The same things were measured in two ways. Each way mixes the same 6 hidden numbers, adds some noise and spreads widely along 3 directions of its own, which tell nothing about the thing.
(in the rows, 128 means zero)
Some things both ways: the first way, then the second way.
[ 85  92  94 109 122 111 128  93  90 105 123]
[114 132 164 100 140 137 170 143 130 119 123 145  90 126 131 121 136 133
 154]

[ 96 143 143 117 119 163 137 115 121  99 142]
[123 122 121 112 109 136 164 113 145  91 125 155 118  97 140 114 157 107
 140]

[198 139 136 132 101 200  84 123 121 125 115]
[103 169 203 140 104 111 105 145 125 111 180 134 164 174  97 106 126 133
 183]

[127 106 136 134  95 147 113 126 146 103 129]
[142 142 125 113 135 184 120 111 146 126  80 130 167  91  95 130 161  95
 142]

[ 65  81 134 108  97 129 139 145 147 102 140]
[102 144 141 134 133 128 125 134 101 117 180 115 119  91 121 124 146 134
 116]

[128 105 156 106  98 202 126  91 135 114 107]
[127 140 151 181 100  72  89 152 119 113 175 114 130 144 166 141 105 120
 108]

[147  86 133 107 200 123 104 110 108 164  88]
[176 115  94 147  91 142 128 169 134 152  28 149 144 156 139 135  78 119
 143]

[ 93  94 109 123  65 130 112 125 124  92 152]
[122 137 150 137 136 114 100 125 122 110 149 109 111 149 122 147 120 127
 120]

[118  66 123  96 193 104  89 112  85 168  90]
[104 124 131  98 165 122 145 126 123  96 106 126  77 133 159 163 151 144
 111]

[159  68  88 111 122  97 112 106 121 128  82]
[140 140 170 146 158 144 100 164 117 158 102 103 115 162 119 145  96 124
 144]

[113  64 140 125  92 163  85 149 179 117  82]
[ 97 183 160 133 126 155 101 106 102 120 233  92 169  81  46  96 172 120
 141]

[ 99 129  66  80  45 104 113 101  92  82 149]
[106 147 179 101 126 120 121 142 108 111 169 101 103 157  58 135 117 161
 120]

[ 24  56 149 140 120  87 149 153 187  83 121]
[117 118  87 127 191 160 132  73 103 108 177 103  93  40 148 133 186  88
  97]

[104 168 124 117 146 161  96 124  69 132 171]
[133 133 127  88  68 132 188 141 142  84  90 189 145 148  96  95 132 142
 172]

[169 120 139 115  87 152 125 127 151 118 120]
[141 152 142 138 122 146  90 140 122 140 112 107 155 126 100 143 123 117
 119]

[112 142 162 141  75 139 178 184 157  89 194]
[118 131 122 169 133  94  81 137  91 121 178 100 122 151 155 140 105 137
 109]

Other things, the second way, with their names:
z_801: [ 99 155 119  70  88 160 154 155 104 103  79 149 157 140  39 119 145 179
 137]
z_318: [135 140 151 130 126 125  98 150 119 135 117 109 127 160 107 141 105 128
 124]
z_28: [124 151 155 125 184 176  94  94 129 136 144  96 138  98  92 130 162  82
 135]
z_162: [139 126 115 191  56  81 125 188  97 137 147 140 137 197 140  96  41 154
 160]
z_81: [130 123 132 132 134 112 141 113 128 103 155 139 104 133 156 117 133 113
 152]
z_517: [ 99 150 143 128  80  89 126 140 110  80 152 145 148 212 101 111 113 167
 166]
z_956: [ 88 144 126 136 121 132 151 157 102 108 151 149 137 127 157 106 141 157
 160]
z_42: [ 87 146 124 128 143 130 131 117 108  95 178 131 134 114 147 116 166 138
 149]
z_810: [141 152 138 105  21 124 147 187 125 110  60 159 187 150  53 113 108 167
 130]
z_909: [130 131 141 125 119 125 110 143 120 117 127 112 114 114 109 150 128 128
  98]
z_268: [103 133 151 125 172 111 112 122 123 100 141 119  84 144 174 163 145 126
 124]
z_584: [132 134 177  85 183 167 143  89 161 118 124 122  93 106  97 136 165  88
 149]
z_623: [132 133 135 109 124 146 130 134 124 120 122 111 119  82  87 141 145 121
  90]
z_476: [138 127 136 149  86  85 109 152 132 108 119 136 125 183 158 141  94 139
 132]
z_174: [135 128  86 157  77 115 144 148  98 121 140 145 140 138 126  88  92 145
 155]
z_739: [108 151 172 113 110 137 138 149 127 115 119 144 148 153  96 120 129 145
 154]
z_879: [125 141 192  90 127 143 178  91 165  93 172 151 107 130  83  82 156  96
 189]
z_619: [136 141 116 121 135 179 140 112 135 122 102 141 164 104 114 111 155 102
 159]
z_376: [130 128 168  71 138 123 147  85 175  69 105 125  85  70 119 180 203  84
  74]
z_483: [125 147 116 170  70  98  88 193  68 143 149  97 153 132  93 134  86 166
  86]
z_719: [129 136 166 121 123 124 137 132 135 110 136 133 108 132 112 131 129 119
 137]
z_395: [146 138 155 128 101 121 115 124 146 114 134 129 128 144  99 130 118 109
 132]
z_165: [104 156 127 109 139 147 102  93 107  98 147 134 172 217  75  97 134 154
 201]
z_285: [138 122 112 163 113 107 106 139 116 120 144 116 118 110 156 144 119 117
 101]
z_418: [125 117 123 133  99 106 166 151 124 104 133 150  97 133 152 113 115 131
 143]
z_79: [126 144  91 168 177 188 109 140  78 178 151  95 141  84 117 102 119 131
 137]
z_323: [152 123 111  97 141 172 148 107 136 121  80 130 120 105  91 133 137 102
 128]
z_82: [154 109 148  94 114 132 186 121 171 103  77 149  78  84 129 147 149  96
 114]
z_159: [118 136 128 150 114 124 117 159  96 130 148 110 127 136 118 119 103 146
 127]
z_17: [161  99 111 126 147 106  91 100 147  94  78  95  77  97 176 217 154  88
  38]
z_287: [133 141 137 153 154 143  78 138 124 150 108 102 141  92 154 162 135  95
 105]
z_550: [ 95 148 124 141 112 140 144 162  93 119 124 154 156 163 136  98 119 174
 179]
z_272: [135 132 109 156  62  82 124 103 141  69 175 152 155 119 163 117 142 100
 126]
z_916: [116 115  94 143 155 124 126 127 106 109 136 105  90  46 179 163 172 113
  64]
z_910: [114 147 160 146 155 147 110 123 121 134 172 108 131  93 126 118 150 103
 141]
z_54: [143 151 153 129 146 149  99  85 141 122 165 122 146 154  89 104 137  88
 178]
z_221: [116 122  86  94 109 160 190 141 113 107  84 163 121  72 126 108 158 148
 124]
z_88: [104 139 202  82 163 129 151  90 150  76 170 128  83 115 108 133 179 106
 138]
z_44: [103 173 183 123 107 171 150 160 109 145 172 130 165  74  59  78 145 135
 168]
z_218: [128 136 181 114 144 139 135 124 139 120 152 121  99 137  98 120 129 108
 157]
z_145: [125 142 215  66 133 150 185 108 173  98 136 153  95 115  71 105 159 103
 173]

Some of these things the first way, each followed by its name:
[152 132 130 117 106 160 114 123 103 132 137] | z_739
[ 83 160 118  99 104 135 163  78 102  78 157] | z_418
[ 89 125 128 108 109 116 117 246  91 169 215] | z_801
[ 62  98 152 145 162 130 125 192 133 152 155] | z_174
[149  85  82 113 170 111  73 103 116 141  56] | z_218
[166 195 146 126 133 165  81 156  92 145 177] | z_517
[ 24  29 134 121  80  58 172 118 180  57 129] | z_79
[151 182 125 116 134  98 157 168 153 126 142] | z_323
[152 104 120  87 142 139 110 122 129 142  74] | z_909
[147 117 114 106 159 138  93 117 119 151  86] | z_719
[146 124 115 120 108 127 128 161 125 133 143] | z_318
[164 140 139 186 112 133  91 173 168 115 129] | z_54
[ 92  97 117  92  81 126 143 150 143 105 135] | z_623
[ 95  56 149  99  98 150 134 213 145 154 153] | z_483
[144 129 116 104 134 185 104 143 118 139 108] | z_376
[122 161 177 118 113 162 144  85 127  87 138] | z_42
[155 130 138  95 138 148 132 117 138 130 108] | z_17
[118 153 177  79 122 143 211 110 178  94 112] | z_916
[117 176  94 122  45 141 144 126 111  77 171] | z_88
[149 199 136  79  69 202 125 132  87 129 178] | z_810
